The rows are grouped in 4 ways, from coarse to fine. Each group lies inside one group of the grouping before and may be the whole of it. The rows also spread widely along 16 directions, which tell nothing about the answers.
In the rows, 128 means zero.
Some rows, each with its group in each grouping after it:
[150 152 154  80 127 123 124  83 171 185 168 175 157 115 103 110 123 129
  99 133 132 125 104 195  72] : z_796 Bet z_588 z_387
[ 92 122 124 161  84 149 104  77 146 215 164 121 138 114  67 126 127 125
 112 109 107 135 155 139 111] : z_796 demil z_783 z_157
[141 126 136 115 126 107 140 144 175 137 124 144 133 127 172 138 166 111
 132 118 121  99 138 155 142] : z_919 fonet z_213 z_799
[132 128 159 115 112  90 136 103 109 122 108 137 137 129 132 190 122 129
 125 150 109 161  81 124 141] : z_919 zel z_671 z_909
[154 133 157  73 124 116 136 114 150 139 145 125 109 122 109 108 105  84
 145 111 162 171 144 164 149] : z_919 fonet z_826 z_874
[128 119 141 111 164 157 132 141 112 137 136 127 132 134 140  85  85 135
 143  94 107 140 142 197 178] : z_5 bon z_98 z_960
[125 153 188  67  37  70 113 101 104 134 115 101  64 116 118 118 131 102
 177 155 133 157 146 157 154] : z_5 fasuv z_798 z_773
[101 103 160 153 160  95 122 200  87 182 172 159 167 116 161  67 173 198
 109  83 124 109 137  99  90] : z_796 Bet z_406 z_986
[156 160 123  94  85 122  68  63 133  92 112 103 130 127  94 125 183 106
 152 169 124 154 106 171 136] : z_796 Bet z_406 z_678
[ 98 121 152 128  72 157  49 113 126 135 149  81 136 157 111 139 117 144
 122 129 108  93 151 114  98] : z_5 fasuv z_320 z_83
[134  99 150 101  75 152 118 138 151 143 131  97 111 100 127 101 110 118
 113 156 129 151 128 107 111] : z_919 fonet z_826 z_167
[ 74 131 198 103 114 145 125  62  89 138 131 114 156 133 126 117 152 158
 105 162  78 165 136 143 150] : z_5 bon z_766 z_596
[148 141 105 132 114  63 140 197  65 112  76 165  94 118 219 226 108 157
 119 159 107  57  89 136  83] : z_919 zel z_671 z_697
[126 126 162 122  95 114 126 175 128 187 156 116 117 106 162 101 126 137
 131  95 170 119 167 102  89] : z_5 Vusom z_392 z_484
[128 129 165 146  99 118  73 168 105 135 125 131 193 106 209 131 165 192
 134 126 162 151  87 134  79] : z_796 Bet z_588 z_483
[106 161 113 126 149 172 146 113 129 150 125  94 111 129 147 159 102 105
 120 106 158 120 199 163 125] : z_5 kare z_199 z_448
[118 106 118 156 127 131 115  89  74 162 131 173 163  71 194 146 158 162
  42 160  87 172 104 138 117] : z_5 bon z_303 z_263
[128 128 121 103 187 119 190 153 135 122 126 152 120 122  94 110  41 150
 111 145 130 205  68 149 113] : z_5 fasuv z_866 z_935
[ 89 129 161 111 121 112 126 154 190 129 133 106 124 140 165 133 119 112
 151 114 141 133 164 161 147] : z_5 fasuv z_866 z_935
[142  51 112 131 134  83 122 201  68 186 129 126  97  93 135 155  67 123
  78  95  74  98 113 110 143] : z_796 Bet z_406 z_986
[150 121 113 141 195 138 103 154 140 168 117 122 216 105 140 100 193 176
  98 108 141 154 110 139 105] : z_5 bon z_303 z_263
[108 148 211  82 149  87 148 144 177 114 166 126 141 184  78 100 131 132
 174 109 163 143 131  97 111] : z_919 zel z_671 z_909
[133 106 171  93  56 169 119 106 129  61 145 106  87 121 166 106  70  95
 124 177 115 185 115 107 158] : z_5 bon z_766 z_596
[122 152 165 106  73 196 149 129 170 171 108  61 137 114 120 109 122 145
 151 147 166 133 152 119  84] : z_919 zel z_671 z_697
[136 143 110 137 155  91 119 122 187 166 122 150 160 113 158 153 191 113
 124 103 121 115 136 185 142] : z_5 kare z_199 z_448
[171 178 159 116 133 115 122 109 122 100 157 133 167 168 108 179 155 140
 134 119 215 158 110  37  43] : z_919 fonet z_826 z_167
[192 140 106 120 120 134 142 140 169 118 129 152 132 128 148  95 159 133
 147 129 108  97  95 142 137] : z_5 fasuv z_866 z_935
[ 69 145 111 108 117 139 122 131 141  75  97  78  75 128 126 135  95 113
 122 191 136 165 159 152 117] : z_5 fasuv z_798 z_773
[151 128 110 134 132 188 176 138 145 163  75  83 142 106 166 159 120 134
 127 126 106 107 126 156 157] : z_5 Vusom z_392 z_484
[143 105 111 167 122  68  93 209  85 138 120 142 133 104 191 136 171 166
 118 113 114  98 106  87 106] : z_5 kare z_199 z_448
[ 95 128 143 124  89 141 113 125 113  57  95 105 109 131 178 124 153 134
 158 179  98 151 125 153 170] : z_919 fonet z_826 z_167
[ 82 135 172 108 144 184 171  56 212 163 144  90 180 114  78 115 132 118
  97 149 151 230 134 132 123] : z_796 Bet z_406 z_678
[120 149  94 117 158 148  82 127  68  75 126 102 119 129 134 130 112 126
 106 145 168 160 147 156  99] : z_796 Bet z_588 z_387
[ 71 133 164 143 164 160 147 115 163 116  99 104 184 158 120 118 139 164
 179 120  91 167 110 195 195] : z_919 zel z_671 z_909
[130 158  96 127 123 111 128 112 192 164 110 122 138 137  66 170 160 131
 120 151 110  77 110 141  68] : z_796 Bet z_588 z_387
[144  85 111 114 137  99  58 116 108  81 130  80 120 125 121 164 152  73
  78 137 115 157 138  81 165] : z_5 kare z_199 z_448
[ 76  95 109 146 120  91  91 134 157 175 143  98 108 119  83 151 136  93
  91 117 124 129 180 102 117] : z_919 zel z_671 z_909
[ 99 138 132 121 144 113 185 191 114 172  80  88 112 123  92 127 125 177
 141 143 108  89 124 120  94] : z_796 Bet z_588 z_387
[ 98 149 170  93 141  84  95 106 128  79 165 158 110 179 132 157  81 102
 152 113 119 135 130 184 146] : z_5 kare z_199 z_448
[138 122 132 111 142 172 149 161 102 161 132 114 122 130 100  89  80 161
 128 116 122 111 132 132 100] : z_919 fonet z_826 z_874

New rows. What belongs after each?
[159 138 157 149 105 116 121  84 103 114 179 181 146 150 152 168 105 128
 127  97 134 169  91  98 139] : z_5 fasuv z_798 z_773
[159 171  92 105 134 120 114 138  89  94 130 120  87 130  98 112 120 120
 135 147 193 147 140 110  67] : z_919 zel z_671 z_909
[ 98 135 110 137 180 120 162 154 140  89 133 144 116 130 160  92 161 134
 114 145 127 148 155 126 137] : z_5 bon z_98 z_960
[ 79  97 151  85 131 117 124 167 138 113 167 163 100  96 220 115  71 132
  30 186 128 137 146 135  59] : z_5 fasuv z_866 z_935
[165 159 176 111  73 130 108 122 145 105 112 108 159 144 158 145 169 140
 185 128 168 144 102 119 118] : z_919 fonet z_213 z_799
[154  95 156 121 109 158  77  93 149 145 148 139 179 143 166 158 138 126
 100 112  53  75 110 155 163] : z_5 bon z_303 z_263
[110 120 151 133  99 175 107 126 157  94 138 116 137 151 186 146 120 121
 142 127 116 111 146 143 148] : z_919 fonet z_826 z_167
[126 107 116 135 132 118 172 135 149 104 104 115 106 131  93 111 159 134
 127 167  45 117  91  87 169] : z_5 kare z_199 z_448
[180 132 145 111  73 118 121 125 122 198 109 148 140  72 191 140 148 142
 117 133 107 104  98 171 114] : z_5 kare z_199 z_448
[152 146 123 140 135 114 199 108 164 134 127 150 125 147  87 182 103 117
 144 121 110 139  78 104 136] : z_796 Bet z_406 z_678
[122 138  60 187 152 174 123 100  89 144 126 110 129 142  85 103 182 151
 120 107  76  93 166 121 162] : z_5 fasuv z_798 z_773
[167 108 152 113 126 112 125 105 105 157 164 160 145 101 179 156 131 107
  63 112 135 154 130  97 124] : z_5 bon z_766 z_596
[128 164 121 130 125 146 131 108 167  88 124 169 150 125 168 146  90 141
 147 158 141 184  63 209 106] : z_796 Bet z_406 z_678
[123 104 160  93 108  88  95 126 229  92 146 146 144 152 119 174  97 102
 119 161  94 132  59 146 110] : z_796 Bet z_406 z_986
[ 84 123  88 177 168 104 126 134  96 148 145 146 111 120 121 153  94 125
 105  94 123 168 148 141 137] : z_5 kare z_199 z_448
[148 141 184 105  90 115 136  98  96 141 146 167 129 125 192 167 106 130
 127 123 117 131 113 144 134] : z_5 bon z_303 z_263
[140  98 112 152  88 148  60 147 113 147 126 102 148 116  94  89 142 167
 126 138  98 121  94 105 101] : z_919 zel z_671 z_909
[119 161 122 116 110 135  97 139 155 117 117  87 118 128 115  96 142 124
 165 136 174 160 156 149 105] : z_5 bon z_766 z_596
[136 105 107 166  87 137  79 134 163 199 154 143 152 110 165 137 169 132
 105  95  85  47 145 148 112] : z_796 Bet z_406 z_678
[126 176 126 120  90 161 135 106 103 170  84  89 122 104 156 160 150 139
 140 146 158 114 167 162  98] : z_919 zel z_671 z_909
[171 124 146 147  95  88 113 192 157 202 159 128 143 114 135 107 169 146
 146  69 163  88 134  57  76] : z_5 kare z_199 z_448
[156 138  78 135 151 132 123  96  17 125 115 116 102 126  92 163 125 119
  99 124 119 135 142 114 142] : z_919 zel z_671 z_697
[139 145 122 129  86 167 105  97 129 122 117 109 118 131 128 104 151 132
 158 140  81  99 129 169 158] : z_5 kare z_199 z_448
[156  89 189  88  64 119 183 171 156 203 111  96  94  94 147 115 102 106
 159 103 112 112 142 121 175] : z_919 fonet z_826 z_874
[118 130 109 176 149 168 135 120 158 168 112  95 177 170  65 188 122 154
 138  94  93  89 115 109 125] : z_919 zel z_671 z_697
[127 147 107 170  73 121 140 165 195 178 119 141 112 115 160 139 132 126
 182  95 151 107 142 161 112] : z_919 fonet z_213 z_799
[129 141 135 121 140 134 152 133 125 128 113 137 132 128 137 131 101 149
 143 135 114 149 102 160 132] : z_5 bon z_303 z_263
[126  98 113 133 121 145 138 102 172 125 168 162  95 128 126 114  77  83
 113 118  75 140 131 159 180] : z_5 bon z_303 z_263
[178 139 142 101  96 158 127  99 157 156 132 141 146 108 121 117  96 135
 126 143 127 155  80 160 104] : z_5 bon z_98 z_960
[ 92 103 106 150 144 173 108 151 113 135 127  95 137 116 129  90 145 166
  80 151  85 106 146 105 104] : z_5 kare z_199 z_448
[119 151 137 101 134 145 129 115 158 163 179 127 111 157  15  33 126 137
 147 116 133 110 158 124  85] : z_919 zel z_671 z_909
[106 134 124 103 124  97  94 150 130  81 121 135 108 126 114  79 131 151
 127 188 109 155  98 149  92] : z_5 bon z_766 z_596
[128 141 119 123 174 163 166 162  98 120  96  91 135 138 160 144 140 143
 122 118 149 110 166 122 127] : z_919 fonet z_213 z_799
[143 177 139 124 130 179 124  69  97 168 156 154 167 125 131  70 163 173
 132 110 136 139 140 191 113] : z_5 fasuv z_320 z_83
[137 156 125  92 175 129 147  97  56 108  95 111 118 142 137 184 119 122
 105 142 115 125 147 158 149] : z_5 bon z_98 z_960
[138 147 106 139 136 188  88 102  66 162 128 137 170 147 136 131 170 188
  91 127  80  33 143 157  78] : z_919 fonet z_213 z_799
[148 143 154  84 117  95 102 112 132  93 139 152 136 138 131 119 163 129
 121 161 135 142 101 134  97] : z_919 fonet z_213 z_799
[163 136  97 125 126 142 141 108 121 156 105 120 127 118  79 134 128 133
 132 134  89 120  91 156 135] : z_796 Bet z_406 z_986
[ 83 116 147 123 152 145 114 176 129 116  63  37 169 134  97 102 154 195
 142 165 104 157 105 122 129] : z_5 fasuv z_798 z_773
[ 91 113 134 130 161  88 127 160 100  70 119  98 114 143 116 121 156 128
 129 144 136 172 140  76 149] : z_919 zel z_671 z_909
[121 140 173 112 159  88 163 127 107 144 154 139 135 151 128 153 139 124
 133  89 139 128 147 109 142] : z_796 Bet z_406 z_678
[ 65 179 118 118  92 163 187 102 205  99 131 133  55 140 131 134  74 104
 142 189 126 124 157 167  92] : z_5 Vusom z_392 z_484
[103  97 176 124 169 128 179 125 193 153 166 108 167 149  68 120 134 124
 105 105 117 163 123  57 141] : z_796 Bet z_406 z_678
[155 146 169 106 128 136 114 109  97 156 130 124 181 131 128  91 199 181
 129 129 106 107 107 131 113] : z_5 Vusom z_392 z_484
[146 120 151 106 141 156 162 144 180 118 151  99 127 159 100 124  92 101
 149  98 136 126 130 105 147] : z_796 Bet z_406 z_986
[ 97 109 140 147 181 134 121 187 114 101 147 129 171 144 185 141 138 171
  87 121 135 116 126  85  85] : z_796 Bet z_406 z_986
[124 138 139 108 101  74 127 110 120  94 146 151  76 124 135  98 167  98
 142 151 116 151 147 122 157] : z_5 bon z_303 z_263
[108  89 112 157 172 155 124 192 133 158 122  86 136 150 150 153  88 125
 123  63 100  78 176 133 168] : z_5 bon z_766 z_596
[ 98 117 123 137  99 128  80  82 121 182 141 110 137 109 107 181 118 111
  83 126 118 145 145 144 107] : z_796 Bet z_406 z_986
[ 91  93  96 131 198 136 104 152 189  90 139 127 147 159 124 190  63 113
  59 144 100 124 115 128  98] : z_5 bon z_303 z_263
[128 115  86 189  90 152  95 158 167 167 112 114 156 113 143 190  96 145
 128 118 124 114  94 133  86] : z_796 demil z_783 z_157
[ 98 119 109 118 153  69 105 160 154 171 129 131 114 129 104 185  62 117
  99 114 131 133 129 166  91] : z_5 fasuv z_866 z_935
[169  89 102 148  81  95  93 160  74 166  85  80 111 102 126 204 129 117
 113 119 108 103 112  67 135] : z_919 zel z_671 z_909
[140  94 112 139 110  87  88 167 115 146 157 152 103 117 149 124 117 112
 123  94  98  92 129 141 141] : z_796 Bet z_406 z_678
[106 149 109 133  92 141 136  94 105 192 144 136  96  91  70  93 106 141
 108 150 140 168 143 138  72] : z_919 zel z_671 z_697
[111 146 136 112 153 138 194 152 167 109 101 125 123 114 161  64 184 151
 143 169 112 140 137 143 145] : z_5 bon z_303 z_263
[ 66 135 124 142 144 116 111 162 208 102 122 115 147 160  96 103 160 158
 156 151  99 105 113 157 105] : z_796 Bet z_588 z_387
[137 114 161 127 103  94  99 146 126 109 152 149 140 131 139 128 111 139
 137 128 143 171  82 101 111] : z_919 zel z_671 z_909
[128 152 121 145 151 150 130 151 120 123 113  73 140 167  92 140 147 150
 154 108 144 105 156  76 112] : z_5 bon z_98 z_960
[181 166 145 124 113 149 157 146 109 166 142 135 129 140 148 108 135 142
 191  66 149  79 142 149 135] : z_796 Bet z_406 z_986
[178 119 143 132  97 140 173 144 134 141 110 122 127 118 129 121 126 135
 169 115 117 148  86 104 163] : z_919 fonet z_826 z_167
[168 147 134 129 108 179 200  79 136 168 154 118 108 119  82  83 135 106
 137 108 135 160 156  80 156] : z_5 bon z_766 z_596
[107 112 121 162 131 153 108  81  72 136 142 129 150 102 147 121 139 142
  87 125 113 207 134 134 166] : z_5 fasuv z_798 z_773
[125  96 193 134 164 109  98 155 170 205 194 149 219 158  74 120 104 169
 123  47 149 155  95  96  84] : z_919 fonet z_826 z_167
[ 68 120 142 142 115 109 108 124 109 115 103 101 127 150 126 184 121 137
 142 142  77 120 126 158 158] : z_796 demil z_783 z_157
[106 205 116 141 130 218 128  75 116 126 138  88 136 170  97 159  95 135
 154 113 199 134 186 136  73] : z_919 zel z_671 z_909
[175 132 146  74  83 101 157  78 127  96 157 127  54 122  97 103 149  48
 130 150 139 157 154  79 170] : z_919 zel z_671 z_909
[135 162 114 159 114 125 137 122  71 177 111 115 126 122 112 162 146 149
 154  96 158 138 149 116 110] : z_919 fonet z_826 z_167
[116 171 146 142  93 158 130 105 105 179 134 118 122 145 118 130 114 151
 178  93 127 104 163 162 125] : z_5 bon z_303 z_263
[132 131 104 154  69 173  73 103 140 126 127  99 134 120 140 105 159 136
 141 140 109 127 134 143 137] : z_5 fasuv z_866 z_935
[135 149 139  78 132 160 127 138 136 148 110  41 111 128  52  75 105 119
 162 123 172 163 157 143 119] : z_5 Vusom z_392 z_484
[112 121  75 163 193 144 131 130 123 130 101  92 170 118  71 121 171 168
  76 152 120 179 110  82 104] : z_5 fasuv z_798 z_773
[145 133 130 110 151 164 130 140 106 177  78 102 189  77 156 153  99 186
  81 160 146 181  68 168  66] : z_5 Vusom z_392 z_484
[134 132 120 140  65 142 154 136 148  63 116 122  73 136 193 169 103  88
 166 153 112 113 126 126 170] : z_796 demil z_783 z_157
[130 140  91 118 127 175 116 133  85  74  91  86 107  96 167 134 104 125
 101 185 173 189 133 132 101] : z_919 zel z_671 z_909
[162  76  98 150 151  87  73 150 143 143 178 145 132 140  47 108  88  96
 129  63 122 165  96 107 155] : z_919 zel z_671 z_909
[158 122 158 118 140 116 144 149 142 206 153 113 149 145  29  74 143 148
 168  64 133 124 127  97 126] : z_919 fonet z_826 z_167
[176 118 139 109 134  91 153 142 108 210 186 181 107 111 138  86 132 116
 104  62 124  87 162 131 134] : z_5 fasuv z_320 z_83
[109 120 121 178 175 154 148 146 129 169 160 121 160 186  86 152 139 153
 121  56 110  64 168  67 118] : z_919 fonet z_213 z_799
[ 92 147 137 110 197 124 150 160  77  92 135 147 126 143 170 137  87 153
 110 129 151 141 139 170 106] : z_796 Bet z_588 z_483
[ 99 135 106 101 155  86 172 129 163 109  98  94  67 114 100 117 151  72
 131 157 133 174 179 141 176] : z_5 bon z_98 z_960
[119 128 128 147 194  78 149 163  95 112 173 172 123 164 126 150 103 122
 124  66 168 157 144  93 125] : z_919 fonet z_213 z_799
[146 148 155 126 154 166 149 182 108 117 132 119 153 198 116 119 109 189
 176  89 117  47 116 105  99] : z_919 fonet z_213 z_799
[100 139 125 133 162 121  93 157  97 118 152 122 131 158 106 120 107 147
 132 103 156 129 154 129  93] : z_919 zel z_671 z_697
[152 195 137 145 105  80 146  83 186 168 144 196 156 153 148 215 168 135
 143 111 139  85 108 142  78] : z_5 fasuv z_798 z_773
[166 132 125  97 120 178 182 135 141 130 103  71  87 149  45  78  97 122
 173 134  87 104 128 111 168] : z_5 bon z_98 z_960
[154 160 123 115 112 203 181 144 152 174 101  96 129 135 118 134 106 161
 140 135 116  43 128 142  79] : z_796 Bet z_588 z_483
[183 142 129  98 104 138 126 144 139 162 101  85 130 102 176 170 153 109
 112 128 169  95 159 105  95] : z_5 bon z_303 z_263
[136 126 111 152 143 140 137 166 114  84 165 162 122 145 156 114 104 144
 122 126 134 119 111  95  98] : z_796 demil z_783 z_157
[104 121 144 123  69 156 112  76 106  84 122 113 105 136 135 102 176 126
 134 178  64 126 138 132 174] : z_919 fonet z_213 z_799
[133 122 147  90  36 115 125 144 178 158 114 122  76  89 165 106 117 103
 154 159 100  95 128 189 132] : z_796 Bet z_406 z_678
[151 144 141 117 156 133 159 122  82 134 133 146 130 144 172 202  74 115
 127  85 135 118 129 162 149] : z_796 Bet z_406 z_986
